There are 11 hidden switches. A switch that is on adds its own fixed numbers to the row, and there is some noise. The rows also spread widely along 14 directions, which tell nothing about the answers.
Some rows, each with its switches (1 for on, 0 for off) after it:
[  9   5  -7   5 -21 -21   5   9  -5 -17  21   7  -2  -4  13  -5  -9  10
   6 -11   6  12 -15  -3 -17   0  25 -12   4   1  10] | 1 1 0 1 1 1 1 0 0 1 0
[  5  -1  -7 -19  -6 -12  12  -2   1  -9   9   5  -8  -2  11   1  -4  23
  -3 -22   9  10   7 -12   8  33   2  24 -20   1  22] | 0 1 0 1 1 0 1 0 1 0 1
[ -7   3   8  -6 -17 -25  10 -18 -20   4  19 -17  -3 -12  14  11   8   3
  -6 -15   8  -3 -10  15   5  -7  -9   2  -3  26   3] | 1 0 1 1 0 0 1 1 0 1 0
[ 18  -3  -8  -3   1  -9   1  -4   8   6  16  -2   1   8   5  -4  -8  10
  -4  -5  -4  -1 -20  -2 -18   4  10   7  19   0   9] | 0 0 0 1 0 1 1 0 0 0 0
[ -4 -13 -14  28  -5  -7   1 -22  11 -20  35 -18 -11   6  24   6  26  -5
  -3  23  11   1  -3   1  -1   8  -2 -10  -7  -4 -18] | 1 0 1 1 0 1 0 1 1 1 1
[-13  12  -6   7  -4 -22  12  12  -2   1  23  -8   0  -6  10  11  16 -11
 -16  18  -4  -8 -20   5 -16  11 -13  30   1  -1   0] | 1 1 1 1 1 1 0 0 1 1 0
[ -6   0   6  -2   4 -11  14 -14   0  14   1 -11  -5   9   5   5  11 -13
 -12   2  10  -8   2  17  10 -12 -30  -8  -7  13 -11] | 1 0 0 1 1 0 1 1 0 0 1
[ 11   7  13   7 -14   6   0  -4  14   9  -4  13 -11  18   3  -2 -15  -1
   4   5   2   0 -17   0 -12 -24   9 -23   8  -2 -14] | 1 0 0 1 1 0 0 0 0 0 1
[ 11 -11   3  -1 -17   4 -15 -42  13  -7  16  -1 -23   2  28  17   8  13
  14  12   2   7  -5 -19 -16   8  15   4  -5  10  -7] | 0 1 1 1 0 0 1 0 0 1 0
[ 14   3 -14 -12  -5 -15   7  -4   5 -12  20 -15  -5   3  12  -4   5  10
  -8  -4   0   0   6  -5  -8  15   2  -5   0   7  15] | 1 0 0 1 1 1 1 1 0 1 0
[ 10  15 -14  11 -35  -4  12 -25  11 -16  29 -12  -6  14  13  -1   2  18
 -12   5 -21  -6   0  17   5  11  -1   4 -13  -3  -5] | 1 0 0 1 1 0 1 1 0 0 0
[  6  -3 -22   6 -10   1   4  -2 -12 -11  26 -12   0   1   5  -3   0  22
 -10   3   1   8 -13   4  -4  27  18   7   5  -7   3] | 0 0 0 1 1 0 0 1 0 1 0
[ 12   5 -13   2  10  -6   5 -31  -1 -10   6   6  -2  27   0  -5  -5  10
  -1   0  -1   5 -10  18  -4   9   9  -5  -7  -5 -19] | 1 1 1 1 1 0 0 1 0 0 0
[ 11   1  -1 -10   8  -6 -11  -4   2  -6  11 -14  -2  -2   9  -4 -10  17
 -15 -14 -16   6 -13 -15 -13  32  17  20  -6 -20   9] | 1 0 0 0 0 1 0 0 1 1 0
[ -8  -8  -4  -8  26 -24  -3  16 -17  -1  -7  -2   6 -15   1  -6  11 -20
   8  -2  31  19   3 -10 -12  -1   8 -25   5   6   3] | 1 0 0 0 0 1 0 1 0 1 1
[-16   6   7  10 -23 -19  15  16  -5  12  11  -4   4  -3   4  12   5   0
  -4 -16  12   5  -6  12   1   1   6   8 -13 -10 -10] | 0 0 1 0 1 0 1 1 0 1 1
[-16   2 -12   3   7 -14   4  15 -16 -14   3  -3   6 -19   2  -9   5  -7
  -5  -1   6  18   2  -1   1  12   2  -7 -13 -11   7] | 0 0 0 0 1 0 0 0 1 0 0
[ -9  25  10   0  13 -21   8  31 -10  -2  -3   3  13   9  -9   4  -6   1
  -7 -18  -9  -3  -9  16  -6  -7  -3   2 -17 -15   1] | 0 1 0 0 0 0 1 1 0 1 0
[ -3   1   7   2  -8   1  -3 -14  -8  -2  15 -16  -7   7   8  17  19  10
   0   0  11  -6   1   7  -4   9   1   6 -16   4 -17] | 0 0 1 1 0 0 0 0 0 1 0
[ -8  -5  -6   6  -7  -7  -7  -8   4  -9   4   0  -4  -6  13  10  20  -5
  22   3  20  17  16 -11  -7  11  17  -5 -24  -8 -13] | 0 0 0 1 0 0 1 1 0 0 0
[  8  -9  19 -10 -20  -6  -5 -14   2  14   5 -10 -19  -2  16  12  -5   3
  -6  -2   9   2 -20 -11 -17   3   7   3  10   8  -5] | 0 1 1 1 1 1 1 0 0 0 1
[-13  -6 -11  21  -5   1  13  11  -4  -2  18   8  -7   8   3   6   6  10
  -7  17  17   7 -13   4  11   7  -3   0  -4 -10  -8] | 0 0 1 0 1 0 0 1 1 1 1
[ -7  15  14 -10   5 -25  -1  15 -30 -25  -3  -4  -5  -4  -1   5   6   4
   0 -12   5  11  -2   5 -20   7  15  -5 -20  -2  -2] | 0 0 1 0 1 1 0 1 0 0 1
[  0   3  -3  -1 -26  -1  10  -2  15   8  10   2  -6  10   8   7   6   9
  -3   3  13  -1   7  -6  18  16   0   3 -14  -5  -3] | 0 0 1 1 0 1 1 1 0 1 0
[ 12 -16  -8  -8  12  -9  -7 -20  -6  -5   9   8 -15  -2  13   0 -10   9
   2   9   7  18 -27 -13 -21   7  15  -6  19   7   6] | 1 1 1 1 1 0 1 1 0 0 0
[ -5  -9   7  12   7  -4  -1  -8  -4  11   3 -11  -3   3   7   1   3 -13
  -8  -1   8   3 -15   5  -2  -8  -2  -7  -5 -11 -20] | 1 0 0 1 1 1 0 0 0 1 0
[  2 -14   0  -1   7 -10  -7 -16 -28  13  11 -33   5  -8   4  -6  -9  -3
 -24 -13   0   8 -36  15 -15  14  12   1  21  -3 -14] | 0 1 0 1 1 1 0 0 0 1 0
[-10   9  -7  -1   1 -35   3  14  -3  -8  13  -3  10  -1   6  12  30 -10
  20 -16  23   9   9   3 -38  16  25   9 -17  -8 -15] | 0 0 1 1 1 1 1 0 1 1 0
[ 18   0 -12   6  10  -4   5 -12  20  -6   8   7   2  19   8 -13  -6  -1
   6  -3  -2   2   0   1  -8 -13   7 -22   8   1   4] | 0 0 0 1 0 0 0 0 0 1 1
[-22  -4   3   0 -14  -8  -5 -11 -21  -3   3   8 -10 -17  14  17  16   2
   5  19  11  21  -8 -11   0  24   7  18 -27  -7 -13] | 1 0 1 1 1 0 1 0 0 1 0
[ 13   3  -1   3  -5  -5   4  -4  15   5  10 -16   6   9   5 -11 -15   0
 -16 -20  -8  -3 -11   8   0   0   6 -14   7 -11   0] | 0 1 1 1 0 0 0 0 0 0 0

New rows, each followed by its switches (1 for on, 0 for off):
[  9  -2   0 -13  18 -11 -13 -31 -13 -10  -5  -2  -3   2   6  -5  -2  -8
   6   2   0  13 -11   3 -21  -3  12 -22   8  13  -8] | 0 1 1 1 0 0 0 0 0 0 0
[ 13  -2  -2  -1  -8 -10   4   4   2 -18  19 -13  -9   7  10  -2   5  13
  -1 -14  14  -1   7  -2  -9   2   7 -24  -7   2   3] | 1 0 0 1 1 1 1 0 0 0 0
[  7  20 -16  -5   6  -4  11   1  12   7 -11  27  11  23  -9 -10 -12  -1
   4   6  -9   6  -4   6  -6   6   7   7  -5 -13  -4] | 0 1 0 1 1 0 0 0 0 1 0
[  7 -12  -2   9  -6   5  -2 -21 -15  10  17 -10  -7   5   5   1 -12  15
 -12  -2   6   5 -33  11  -3   8   9   7  12  -2 -15] | 1 1 0 1 1 0 0 0 0 0 0
[-12   0  -4 -14  -3 -22   8  16 -19   3   4   4  -2 -20   5   3   8  -8
   2   4  24  11  -9  -6 -12   0  -3 -10  12  19  15] | 0 0 1 1 1 0 1 0 1 0 0
[  0   1 -11  13 -10 -13  17  -9  -7  -8  27 -25   5   9   5  -5  10  10
 -21 -16  -3  -5   2  26   9  13  -6   8 -13  -5  -8] | 0 0 0 0 1 1 0 0 0 1 1
[-14  -4  -8   6  26 -15   3  27  -8 -10  18 -18   2 -14   8   1   7  -4
 -28   6 -10   5 -19  -5  -8  20 -13  14  -6 -25  12] | 1 0 0 1 1 0 1 1 1 0 0
[-16  20  -7  16  -9 -19  21  12 -11  -4   9  16  14  13  -4   5   6   2
   3  -7   1   3  -6  28   3   2   0  15 -28 -13 -15] | 0 1 0 1 1 0 1 0 0 1 0
[  7 -10 -16 -15   2 -13   5 -25  -4  14   8 -16   3  -5   5 -10  -8   7
 -15 -19   4  11  -9   4   1  24   5   6   9   1   4] | 1 0 0 0 1 0 1 1 1 0 0
[ 12   8 -27   3   4 -16  12  -2   9 -14  23  -9  14  26  -2  -7  15   8
  -1  -1   7  -1   9  21 -14  19  11 -13   3  -4  -9] | 0 0 1 1 0 0 1 1 0 0 1
[  1   1   3   5  -7  -3  -2  -8 -14 -27  15 -11 -13   3  12   4  12   7
   0  12  10   2   1   6  -2  -9  -4 -36  -6  16  -3] | 0 0 0 1 0 0 1 1 0 0 1
[-13   8  -4  -8  11 -22  -1  -4 -15  -6  19 -28   5 -12  11  13  27  -6
 -13   2   0  -4  -2   5 -17  28  -9  26 -12   4  -4] | 1 1 1 1 0 0 0 0 1 1 0
[ -6   4 -12   6 -12 -20  20  -1 -20  -4  22  -4  -2   0   1   2   9   4
  -2  -5  20  -2 -11  20   5  -1  -7   7   2  19   2] | 0 0 0 1 1 1 0 1 1 0 0
[  4  -6 -17   2  24  -5   7  -2  23  10  10   4   5   4   7 -12 -12   1
 -22   3 -20   3 -17 -10   7  18 -15  21   2 -24  18] | 1 0 0 1 0 0 1 0 1 0 0
[ 12   9   2  -6  -5  -8   7 -35   3 -15  12 -29  -4  17  14  -6  -5  11
 -19 -33 -16  -4   7  20   9  16  -1  -4 -26  -4  -9] | 0 1 0 1 1 0 0 1 1 1 1
[ -2  13  20 -12 -19 -11  -8  -7  -5   2  -5 -13 -12  -2   8  16   4  -2
   0  -4   3   2  -3  -1 -20   1   9  -8 -12   2 -16] | 1 1 1 0 1 0 1 1 0 0 0
[ 18  23  -5 -13 -14 -10   9   4   7 -12   6   8   1  27  -2  -7  -8  21
   3 -20   1  -3   4   5 -12  11  18 -13 -10  -3   0] | 0 0 0 1 1 1 1 0 1 1 0
[  5   0  -8 -16  23   3 -10   3 -24   0  -2   0   5   8 -12  -4  -4  18
  -2  -2  14  10 -17   0 -14  31  18   4   5  -7  -7] | 0 0 0 1 0 0 0 0 1 0 0
[  3   1 -10   9  -2   1  -3   1  11 -20   9  -3  -6  18   9  -3   2   9
  -5   5   7   9   2  -8  -2  25  14 -21 -21 -29 -18] | 1 1 0 1 1 1 1 1 1 1 0
[-12  28  -9  -3   2 -30   9  23 -14 -19   4  12  13 -10   1  -1   4  -6
   9  -7  -6   9  -5   6 -14   3  11   8 -13  -1  15] | 0 0 0 1 0 0 0 1 1 1 0
[  5  15 -31  -1 -24  -9  13   3  24  13  16  -1  12  10   4  -3   3   1
  -5   9   0   3  -2   1 -12  32  12  15   7 -13  -3] | 1 1 0 1 1 0 1 1 1 1 0
[ -5  -7  -1   1 -16   0   4 -28 -16  13   3 -10  -9 -10   6   2  -3   0
 -10   5   3   6 -14   9  13  -3  -7   2   3  14  -5] | 0 0 0 0 1 0 0 1 0 0 0
[-12  -2  -4  13  -6 -19   9  -5   1   3  15 -18  11  -5  14  -6  -2 -10
 -25 -11 -13  11 -15  13   3  20   1   6 -12 -29 -13] | 1 1 1 1 1 0 1 0 0 1 1
[ 11  10 -18  -2   6 -30  21  23  15 -10  26  -3   5   6   5  -1  17  -3
   1   0  11 -12  10   4 -21  -6 -10   4  15  22  26] | 0 1 1 0 0 1 0 0 0 0 1
[ 12   6 -13   5 -15 -14  10  -1  12   2  13 -12  10  10   2 -15 -16   3
 -15 -22 -12   6 -12  10  -3  17  21   3   2 -25  -2] | 0 0 1 1 1 1 0 1 0 0 0
[ -2   2 -16  11 -15  -6  12  -1   7  -1   4  -9   7   7   1 -12  -1  -9
  -9  -5   9   9   6  10  16  15   6 -13 -14 -19 -14] | 0 1 0 1 1 1 0 1 0 0 0
[ -1   7   6  -9 -10 -11   0 -11  10  11  -5   3  -1  -1  12   3  -3  -3
  -1  -7  -9  10  -3  -9 -10  13   8  16 -16 -13  -4] | 1 0 0 1 1 0 1 0 0 1 1
[-11   1   3  11  -6 -12  -1   5  -6 -12  11  -9  -1  -3  10   7   5   7
 -10  -4  -4  10  -6  -1   2  23   7  14 -26 -23  -7] | 0 1 0 0 0 1 1 1 0 1 1
[ 15   1 -25  -6 -10 -16  18  -7  22   9  13   1  10   6   8 -12  -8   5
  -1 -21  -3   8   4   0   1  13  11   6   5  -4  17] | 0 0 0 1 1 0 1 1 0 1 0
[  6  17   1   7 -20 -12   5  -6  -1 -13  22 -14  -4   9  11   5   6   5
   1  -8   2  -9  -6  14 -19  -9   7 -14  -2  11  -9] | 1 1 0 1 1 0 0 0 1 1 0
[ -8  -1   3  -7  21 -14  -1  18 -15  16  -6  -6  14  -4  -7   1   0  -6
  -6 -16  14   8  -9   6  -9   5   2  -5   0  -8  -4] | 0 1 0 0 0 0 1 0 0 1 0
[ -1  10 -14   3 -11   4   8  -9  13  11   5  -9   7  18  -1   3  18   0
  -2   5   9  -4  18  10   3  25   1   9 -23 -15 -25] | 1 0 0 1 1 0 0 0 0 1 0
[  6  15 -17   3 -16  -5   6 -32  15  -7   4  21   2  26   6  -5  -5   6
  10  10  -4   9  -4   9   3  11  14 -11 -10  -5 -17] | 0 1 1 1 0 0 1 1 1 1 0
[  6   9 -24   4  12 -32  10   3   1 -17  16  -1  18   9   1 -11  10  -7
   3  -3  -2   8  -1  15 -22  11  12  -2   2  -5   0] | 0 0 0 1 0 1 1 1 0 0 1
[  8  13 -15  10 -30   3   6 -15  -5 -27  25  10  -9  17  10  -1   7  23
   5  31   5   1  -3   9  -1   1   4 -28   1  19  -4] | 1 0 0 1 0 0 1 0 0 1 1
[-20  -2  -6  12   4  -2   7  -3 -14  -6  13   7 -11   7   5  19  30   0
   5  34  28   1  -3   5   7   8 -16   5 -13  11 -16] | 0 0 1 1 0 0 0 1 1 1 1
[  3   2 -11   9  -8 -10  11  -7  12 -21  18  10 -10   8  16   3  12   8
   7   4   1   3  13  -5   3   2  -3   3 -26  -2   7] | 0 0 0 1 1 1 1 0 0 1 0
[  2   4  -6  12   7 -22  16  42  -7 -13  19   7   0   4  -3   0   1   8
   3 -13  18   2  -9   4 -16 -11   9  -1   4  -1  15] | 0 0 0 0 1 1 0 1 0 0 1
[  8  -6  14 -11   1  -5  -9  -5  -4   2   9 -34 -12 -15  16   6  -3   2
 -19 -17  -5  -2 -10 -10 -14   8   0   5   0   0   7] | 1 1 0 1 1 0 0 0 0 0 0
[ -1  -4  -6 -16  -4  -9   5 -10 -17  -8  16 -27  -2  -6  10  -2   5  16
 -24 -14   6   5   5   4  11  37  -4  -3 -16  -2   2] | 1 1 1 1 1 0 1 0 0 1 0
[ -9  -2   2   8   3 -10  -5 -33 -12 -14  13 -18 -11  -4  18   5  17  -9
  -8   9  -5   3  -7   7  -5   7  -8   4 -20   0 -18] | 1 0 0 1 1 1 0 0 1 1 0
[-10   6  -3   6   0  -2   4  26   0  -6   7 -17   2   6  -2   7  23  -3
  -6   5  24  -3  20   5  -4   9  -8 -24 -20 -12 -17] | 1 1 0 0 1 0 1 0 0 0 0
[ -1  -3  -4  12 -17 -14   4 -10  -9   6   8  15  -2  -2   4   3 -13   4
  13  -6  10  17 -27   8 -12 -11  23   0   9   2  -8] | 0 1 0 0 1 0 1 1 0 0 0
[-13  -9   2   5  13  -9  -4   4 -33 -11  14 -26  -7 -10   4   7  18   0
 -21  13  13   4 -12   8  -8  19 -11   4  -7  -1 -13] | 1 1 0 0 1 1 0 0 0 0 1
[  2  11   1  -5 -29   7   9 -14   1   4  13 -16 -15  10   6  13   8  12
 -17  17   3 -13   0   6  11  16 -15   9  -9   9 -10] | 1 1 1 1 1 0 0 1 0 0 0
[  5 -11 -16  -2   1 -15  -6  16  -2  -6  25 -25   5  -9  11  -8   3   3
 -16  -5   9  13 -18 -11 -29  32  25 -14  19 -19   1] | 1 0 1 1 1 1 1 0 1 1 0
[-14  -1   1  13  -9 -10  12  15 -14   3  14  -3  -4 -12   8   6   1  -5
 -12  10  12   0 -19   2  18  -8 -15   3   0   7   8] | 0 1 0 1 0 1 0 1 0 1 0
[ -5  14  -6  12 -31 -29  25   5  11 -12  16  12   4   7   9  -6  -2   2
   3 -23   7   7   6  13   9   2   7  -2 -23  -8   0] | 0 1 1 0 1 1 1 0 1 0 1
[ -7  -4 -26  21   3 -10  10  -8   1 -17  26  -7   3  -8  16  -7  12 -10
 -10  22  -8   9  -6   5   0   6  -8   0  -3  -6   3] | 1 1 0 1 1 0 0 0 0 1 0
[ -8  -8   7 -19  16 -24  -2  13 -24  17   7 -31   0 -24   5  10  15 -14
 -17  -3  18  -3 -14  -3 -15   5 -16   5  17  19  11] | 1 0 0 1 0 1 1 1 0 0 0
[  5 -17 -16  15  -3 -13  13 -14  10   1  29 -19  -2  -6  20  -5  -1  -5
 -14  -8   1   4 -13   5   4  -5  -2  -6  14   2   9] | 0 1 1 1 1 0 0 1 0 1 0
[  2  -3  -6 -10   3   2  -3 -10  -2   1   9 -11  -2  11   1  10  15  22
  -4  -5  13   3  13  -2   1  34   5   9 -20  -8  -9] | 0 0 1 0 0 0 1 0 0 1 0
[ 17   7   2 -21   1  -5 -12  -3   8  12 -15  -2   4   7  -3  -5 -16   1
   7 -16   5  11  -3  -8 -23   6  26 -20  11  -4  -3] | 0 1 0 0 0 0 1 1 0 0 0
[  8  12 -12 -16  24 -18  -7  16 -21 -31  12   0  -1   6  -4   4   7  25
   5  -8  -1  10  -6  -1 -42  27  25  10  -7  -6   9] | 0 0 0 0 1 0 1 1 1 0 0
[-10  29   3  12 -13 -25  23  28  -7 -19  14  15   7  17  -3   3  14   2
   7  -4  16  -8   8  20   5 -11  -4 -10 -26   2  -7] | 1 0 1 1 0 1 0 0 0 1 1
[  3  -5 -10   0   6 -23  13   7  -1  -7  20 -13   8 -11   9 -11  -4   4
 -15 -25  -4   4  -2   6   7  -1  -7  -9   3   1  26] | 0 0 1 0 0 0 1 0 0 0 0
[ 11 -14 -14   5   6   1  16   0  14   9  14   9  -4  19   3  -8 -13  15
 -10  -8  17   3 -13   1  10   6  -5  -8  11  -4   6] | 0 1 0 1 1 0 1 0 1 0 1
[ -2  -2  -4   3  10 -21  14  13   2   5  16  12  -2  -4   8   2  -3  -2
  -5   0   6  -3 -23  -3  -2 -10 -17  16  10  10  21] | 0 1 0 1 0 1 1 0 1 0 0
[  9   4 -24  -9  10 -16  11  -2   9 -10  11   6   4   8   6  -9  -3   8
 -11   5 -12  11  -2  -2 -10  23   5   6   3  -7  16] | 0 1 1 0 1 0 1 1 0 1 1
[  4  11 -13   2 -27 -12   0 -11  -4  -8  20 -13   2  10   7  11  23   3
  15   9  23  -2   8  11 -20  12  19 -13   0  15 -22] | 0 1 0 1 0 1 1 1 0 1 0
[ -1 -23  -3  -5 -15  -5   2  -8  -2  10  15 -36 -11 -15  18  -2   3  -3
 -24  -5  27   7  -5 -10  10  24  -6 -17   9   3  -3] | 1 1 0 1 1 1 1 1 1 0 1
[ -9   3   3  -9  12 -11   1  21  -8  10  -8 -12  11  -6  -5  -4   8 -17
  -7  -5  22   4   7   1   1   3  -4 -26  -3  -4  -6] | 1 0 1 1 0 0 0 0 0 0 0
[ 14   7 -12   5 -19   0  12   1  33  24   9   5   8  11   3  -5 -16   5
  -6 -10  -9  -4 -10  -3   4  10   8  27   7 -15   8] | 0 1 0 1 0 0 0 0 0 0 0
[ 11  -4   1  -7  20 -20  -7 -16 -13 -20   2  10  -7   4  11  -5  -6   1
  15 -10   6  14 -12  -2 -18 -17  15 -27   4  13   5] | 0 0 0 1 0 1 1 1 0 1 0
[ 12   3 -14  -3 -13 -12   6  -4  15  13   3   0   9   8   0 -13 -15   1
  -6  -9   3   9  -6   1   2  14  14  -7   8 -11  -2] | 1 1 0 0 0 1 1 1 0 0 0
[  2  -3 -10   6 -21  -5  13  27  10  17  26 -11  -4 -14   8   3  -3   5
 -19   9   7  -4 -19 -10  -6   4  -5  12  27   3  22] | 1 1 1 0 1 0 0 0 0 0 0
[-13  21  -9   8 -32  -9  17  28   6 -12  17   0   4   7   4  11  21   6
   0  12  17  -2  19   4   9  20   0  -5 -26  -7  -6] | 0 1 1 1 0 0 1 1 0 1 1
[ 11  -1  -1  -3   4   2  -9 -22  -2   0   4  -6   4  23   0  -3  -3  14
   0 -11   4   7  -8   9 -11  16  23 -18  -5 -14 -26] | 0 0 1 1 0 0 1 0 0 1 0
[  2  12 -21  15  -9  -8   8   5  13  -3  12  -7  14  16   0  -6   5  -4
   0  -4   3   5   4  13  -9  15  20  -8 -10 -25 -21] | 1 1 0 1 1 0 0 1 0 1 0
[ -8  -8  -5  13   2  -8   8 -11   2   6   3   4  -8   0   9  -1   7 -17
  -3  18   9   7  -8   1   7 -17 -10 -15   2   2  -7] | 0 0 1 0 1 1 0 1 0 1 0
[ -4  -4 -15   6   7 -19  17  22  -2  14  21 -18  13   5   0  -4  11 -10
 -23   3  17  -5 -12  15  -8  10 -14  -4  17  -2  -5] | 1 1 0 1 1 1 1 0 0 1 1
[-12  -3  10   9   7  -7 -15  -7 -17 -11   1  -3  -6   3   6  10   9   2
   6   0  14  14 -11  -2  -9  11  15 -11 -24 -18 -28] | 1 0 0 0 0 1 1 1 1 1 0
[  4   1   8  -7  -9  -3   0 -23   5  12   6 -16 -10   3  12   7   0  -4
 -13   3  -5  -9 -13   6 -10  -5 -14  -1   7  12  -7] | 0 1 0 1 1 0 1 0 1 0 0
[ -3  12   0   7  24 -35  14  26 -10 -20  12   0  12  12   1  -6   2  -4
  -8 -24  -1   2  -8  19 -15  -4  -1  -7 -16 -15  -2] | 1 1 0 1 1 1 1 0 0 1 1
[ -4  -3   9 -25   0 -18  -1  -6  -5  18 -11  -8  -5 -14   7   8   5 -12
   2 -11  14  10   2 -10 -12   8   3   2  -2   9   3] | 0 0 1 1 1 0 1 1 0 0 0
[ 12  -4 -10  -4  -9  -3   8  -1  -4   9  18   2  -6  11   0   0  -8  20
  -1  -8  26   1 -20   2  -8  12  14  -1  19   9  -2] | 1 1 1 1 1 0 0 0 1 0 0
[ -5   6   0  11 -14  -2  10   9  -3   3  12  -5   1  11   0   5  15  -3
   2   8  28  -9   6  15   7 -18 -12 -39  -2  13 -15] | 1 0 0 1 0 0 1 0 0 1 0
[  9   9 -11  -4  15 -21   8  15   9 -12  17 -10   6   3   7  -6  10   1
  -8  -7  -4  -5   9  -2 -14   6  -4   2  -1   1  19] | 1 0 0 0 0 1 0 0 0 1 1
[  2 -17 -16  -1  -9 -13   6 -23 -11  -7  20 -13  -3 -20  21 -11  -9   7
  -6 -22  11  19  -9  -6  11  19  11  -3  -1   5  13] | 1 1 0 1 1 0 0 0 1 1 0
[-21  13 -13   5 -13 -21  20   3  -8 -15  11  -1  10 -10   9  -5  12  -6
 -15   2 -10   9  12  13  22  17 -16   3 -34 -11   5] | 0 0 1 1 1 0 1 0 0 1 0
[-13 -10  -8  19 -19 -15   9  -7  -7 -11  32 -22 -13 -13  20  15  29  -7
   1   9  30  -1   1   4   0   3  -7   2 -10  13 -11] | 1 1 0 1 1 1 0 1 1 0 0
[  9  -3 -20   2 -24 -10  15 -11   4  14  22  -8  -2   2   7  -3  -5   4
 -14   9   3   0 -19   8   0  10  -2  10  22  10   5] | 0 1 0 1 1 1 1 1 0 0 0
[-16   1   0   7 -18 -13   3 -20 -16 -17  10  -8  -4 -19  19   4   9   0
   1  -6  -1  17   3   2  16  13   4  10 -31  -1  -1] | 0 0 0 1 0 0 0 1 0 1 1
[ -8  -1 -13   3  18 -36   6   6 -22 -22  11  21   0  -5   7  -1  10  -6
  11  14  13  22 -15   1 -25  -2  11  -9   4   7   5] | 1 0 1 0 1 1 1 1 0 1 1
[  4  -5 -11   8 -16  -2   4   4   3   5  29  -5 -11  -5  14   8   3  10
 -13  27   0   3 -29 -10 -18  13   8  18  26   3   8] | 1 0 1 1 1 0 0 1 0 1 1
